There are 8 hidden switches. A switch that is on adds its own fixed numbers to the row, and there is some noise. The rows also spread widely along 8 directions, which tell nothing about the answers.
Known rows, each followed by its switches (1 for on, 0 for off):
[-10 -26  -4 -16   5  39   5  26  24  13  -1   6   5  19   2 -10  -3   8
 -11  -5  -1   8   3] | 0 0 0 1 0 1 0 0
[-18 -25  -7   2 -32   3  15   5  20  24  29  -2  19  33 -31  33  24   9
 -22  19  13 -23  39] | 1 0 1 1 1 1 1 0
[ -5 -12  22  13 -17  28   0  47   6  -8  24  15  16  15 -10   1   1 -16
  -7  -8  -6 -11  10] | 0 1 0 0 1 1 0 0
[  0  -2   9  17  26  59 -23 -13  30  -9  -1  16 -14  -1  -2  21  54  13
 -24  -7 -22 -23  16] | 1 1 0 0 0 0 0 0
[-25 -27  -2  15 -21  15   9  24  11   4  29 -16  -4  26 -25  27  18  -2
 -28  10   7 -36  43] | 0 0 0 1 1 1 0 1
[  2 -24  10  10   4  60  -6  12  24 -10  10  17  17  -1   4  13  27  18
  -1   6 -23   4  -3] | 0 1 0 0 0 1 0 0
[ 13   2  36  25  11  54 -23  27  20 -22  11  42  22  -1 -16  -4  16 -18
 -22  12 -34 -35  -5] | 1 0 0 1 0 1 0 0
[  5 -20 -12  20 -36   8   0   3   2   8  41  -3  -8  27  18  34  47 -10
 -19 -18  19   2  26] | 0 1 0 1 1 1 1 0
[  6 -17   1  17 -34  19  -1   8   9   0  18  21  22  17   0   3   7  -2
 -11  35 -18  -9  -8] | 1 0 0 0 0 1 0 0
[-20 -18   9  23 -28   3  -4  23   1   2  35  -5   0  28 -19  22   8 -17
 -28  16   0 -36  36] | 1 0 0 0 0 1 1 0
[ -5 -10  18  23   1  48 -14   6   5 -25  16  22   0   1   8  14  13  -7
 -20  24 -25 -15  -6] | 0 1 0 0 0 0 0 0
[  6  22  26  -4   9  29 -18  21  33  15   3  48  21  17 -46  -7  15 -17
 -26  24  -7 -51   7] | 0 0 1 1 0 1 1 0
[-11   2  33  -9  23  20   4  -2  28  -8  11  26  15  14 -25  23  32   0
 -37  -8  15  -6  28] | 1 0 1 1 1 0 1 0
[  2  -4   7  -4   8  29  -8  -3  13  -5  10  21  -4  25  23   0  16 -17
 -37   7  12  12  -9] | 0 0 0 1 0 1 1 0
[  8  -7  -1   0 -18  28  -2  17  13   4   4  27  15  16   2 -14 -12  -8
 -16  23 -19  -8 -16] | 1 0 0 1 0 0 0 0
[-12  -6  22   5  -9  11   8  18   9  -4  23  19  18  10 -23   9   2  -2
 -16  23   2 -15  11] | 0 0 0 0 1 0 1 0
[-12   3  11  -4  13  10  13 -35  26  -5   4  25  10  12 -26  30  43  17
 -32  25  14 -12  23] | 1 1 0 1 1 1 0 0
[ -9 -12  10  24 -20  10  -2  17   8  -1  29  -1  -4  19 -18  29  40  -6
 -22 -17   3 -26  44] | 1 1 0 0 1 1 0 0
[  3 -30  -6  15 -37  17   3  10   3   1  31   8  13  27  19  16  16  -9
 -19  10  -1   8   6] | 1 0 0 1 0 1 1 0
[  1 -51 -13  10 -44  32  11  22  19  12  36  -5  28  29  13  30  26  10
  -7  -9   1  15  15] | 1 0 1 1 1 1 1 0

New rows. What belongs after each?
[  0 -32  15  11  -3  61  -6  31  22 -13  15   9  18   7  10  11  10  -1
 -15 -11 -28   0   2] | 1 0 1 1 0 0 0 0
[ -4 -18   4  23 -23  39 -12  46  -2  -4  25  10  -2  21   2  -1  -7 -30
 -18  10 -19 -31   3] | 0 1 0 1 0 1 0 0
[ 14 -10 -10   6  -7  30 -19  14  15   8   7   5 -22  16  31  -7  27  -6
 -16 -37  -2  11   1] | 0 0 0 0 0 0 0 0
[ -8  16  16  -8  23  21  -8   4  26   9   0  28  -5  11 -38   0  16  -2
 -27  15  -1 -41  19] | 0 0 0 1 0 0 1 0
[ 30  12  12  14 -19   8  -6 -22  16  -5  23  45  19  10   1  22  59  -4
 -17  10   9  -2  -3] | 0 1 0 1 1 1 1 0
[ -9  -4  16  -7  29  70 -16  23  49  13  -3  25  18  13 -26   1  23  11
 -19   9 -12 -32   0] | 0 0 1 0 1 1 1 0
[ 16 -12 -17   5 -15  29   0 -25  35  19   2  23  14  13  -3  15  50  28
 -12  22  -7  -8   1] | 1 0 0 1 1 1 0 0
[  4  16   6  -5  -6  -2   0 -21  18   8   8  36  12  24  -4   1  21  -5
 -31  36  21  -3 -11] | 0 0 0 0 1 1 1 0
[  4 -12  22  15  -2  45 -10  36  18  -4  14  23  16   7 -20   3  17 -10
 -11 -10 -24 -26  14] | 1 1 0 1 0 1 0 0
[ -5  -5   7  19 -29  -3   6  -1  -2  -6  27  12  -2  12 -18  25  19  -6
 -18  27  -4 -26  25] | 0 1 0 1 0 0 0 0
[ -1  -8  -1   7 -10  30  -4   6  14   4  19  17   1  24   4  14  28 -11
 -25   7   9 -10   4] | 0 1 0 1 1 1 1 0
[-11 -22   4  -2  -8  16   6  -2  16   3  16   9  15  21  -3  15  18   7
 -20  12   5   7  15] | 1 0 0 0 0 1 1 0
[ 12   7  22  24  -7  14  -9 -25  10 -20  25  37  10  -1  -4  31  46  -1
 -18  27  -8  -8   6] | 0 1 0 0 0 0 1 0
[  5   8  11  -3   9   7   2 -26  30   1   4  24   5   6 -17  25  62  21
 -16  -5  16   0  24] | 0 1 0 0 1 1 0 0
[  9   0   0  22 -24  23 -11  -3  15   6  21  18   5  24   0  14  33  -9
 -29  19  -4 -21   3] | 1 0 0 0 1 0 1 1
[ -1 -33 -18 -15 -37  29  11  27  27  29   3   6  27  33  -4  -7  -6  14
  -2  21  -7   8  -4] | 0 0 1 0 0 1 0 1
[ 19 -15  20  26 -43  19   1  47   9  -2  33  26  39   8 -21   1  13 -14
   2  -2 -22 -23   9] | 1 0 0 1 1 1 0 0
[ -3 -26  -6  22 -44  32  -2  51   7  14  32   0  11  18 -12   5   6  -8
   4   4 -18 -30  12] | 0 1 0 0 1 1 0 0
[  7  -9  -9  -2 -11  27  -2 -10  31  22   6  17   9  14 -10  16  45  22
  -2  11  -2  -8  11] | 0 1 0 0 0 1 1 0
[ 13 -19   9   9 -14  48  -3  19  21  -4  11  32  31   2  -3  -5   7   3
   0  26 -27  -6 -20] | 0 0 0 1 0 1 0 0
[ -3  -9  45   6  41  63 -14  26  24 -34   5  28  13 -13   0  -3  13   0
 -16 -15 -23   2  -4] | 0 0 0 0 0 0 0 0
[  9  17   5  -2 -19   4 -12  -7  24  20   3  36  13  29 -20  -1  18  -9
 -26  32  -4 -26   2] | 1 0 1 0 0 0 1 0
[  0 -24  31   9  -7  45  -4  43  19  -9  28  25  39   9 -20  11   7 -10
  -8   5 -18 -12   7] | 0 0 1 1 0 1 1 0
[-21 -35   4  10  -9  49  -3  44  10   4  25  -3   6  22  -6   7 -11 -11
 -16  16 -13 -25  12] | 0 0 0 1 0 1 1 0
[-20  -4  14   2   5  35  -2   2  29   5  16  21  17  20 -38  22  17   0
 -33  45   1 -45  14] | 0 0 1 1 1 1 1 0
[  9 -23 -28  -8 -29  39  -1  23  28  39   7   8   1  28   2   5  20   8
   2  -9  -6  -5   7] | 0 1 1 1 0 0 1 0
[ -3 -36 -29  21 -34  46  -9  24  19  25  29 -15  -6  24   5  27  42  12
  -1 -13  -7 -19  23] | 0 1 0 0 1 1 1 0
[  1 -17 -20  23 -19  33 -15   1  21  12  16  -8 -17  32  13  20  48   2
 -34 -14   1 -17  21] | 1 0 0 0 1 1 0 1
[  2   0  -7  -5 -26   8   0   9  15  17   6  14  -5  38  -8   4  13 -17
 -34   0   6 -12  16] | 1 1 1 1 0 0 0 1
[  2 -14   7 -20  16  48   2  15  52  22 -11  21  26  11 -40   6  35  28
  -7  -3  -7 -14  19] | 0 0 1 1 0 1 0 1
[ 32   9   4  -9 -12  11  -6  -3  38  25   0  38  18  17 -10   4  48   6
 -10 -23   1   7  11] | 1 0 1 1 0 0 1 0
[  4  -4  12  21 -24  41 -24  32  12   2  22  26  16  30   4  -1   2 -34
 -29  22 -19 -29  -8] | 1 0 1 0 0 1 1 0
[ -1 -28  17  22 -12  32  -1  13   7 -20  28   8  10   7   6  28  30  -3
 -17 -11 -10   2  22] | 1 1 0 1 0 1 0 0
[-10 -13  19   9 -25  -8  11  11  19   5  24  10  18  10 -48  32  25   6
 -13   4  -7 -30  50] | 1 0 1 1 0 0 0 0
[  1  -8   9  -2  22  48 -15 -11  36   1   3  22   5  22   6  16  43   1
 -38   0   0  -5   8] | 1 0 1 1 0 1 1 0
[ -6 -25  -4 -11   3  41   2  18  30  10   0  -1   1  28   3   6  15   4
 -26 -22   0   8  19] | 1 0 1 1 0 0 0 1
[  9  -3   0  25 -20  30 -17  -1  10   4  21  21  -5  11  -2  18  33  -5
 -13  22 -18 -31   6] | 0 1 0 0 0 0 1 0
[ -1  16  -8  -7  -5  12  -4 -11  27  23  -7  24  -2  31 -16 -10  21   2
 -32  24   8 -26   2] | 1 0 0 0 1 1 0 0
[  4  14  19  -7  21  37 -17  27  39  23  -5  31  13  14 -38 -12  25   0
 -16 -10 -11 -34  16] | 1 0 0 0 0 1 1 0
[ 13 -13  16  24 -24  43 -18  57  14  10  25  22  24  13 -20  -1  17 -17
   4 -14 -30 -32  14] | 1 1 0 0 0 1 1 0
[  0 -12   6   9  -6  22  -7  -6  17   0  17  16   6  19   1  18  32  -4
 -28   9   0  -9  16] | 1 0 0 1 0 1 1 0
[ 32  -7  -6  11 -23  39 -11   2  27   3   9  27  12  24  26   7  42  -6
 -26 -15  -5  12 -11] | 1 0 1 1 1 0 0 1
[ 10   1  -5  -3  20  48 -12 -16  37   4 -10  22  -8   6  11   3  42  23
 -19  -6  -1   3  -9] | 0 0 0 0 1 0 0 0
[ 39  -4 -11   1 -22  44 -17  16  42  35   4  35  22  22  -2   2  57   7
   0 -28 -14  -2   1] | 1 1 1 1 0 1 1 0
[  3 -12 -25  -1 -25  36  -5  31  25  37  10   6  -3  33  -8  -7  11  -2
 -13   6  -3 -26   4] | 0 0 0 1 1 0 1 1
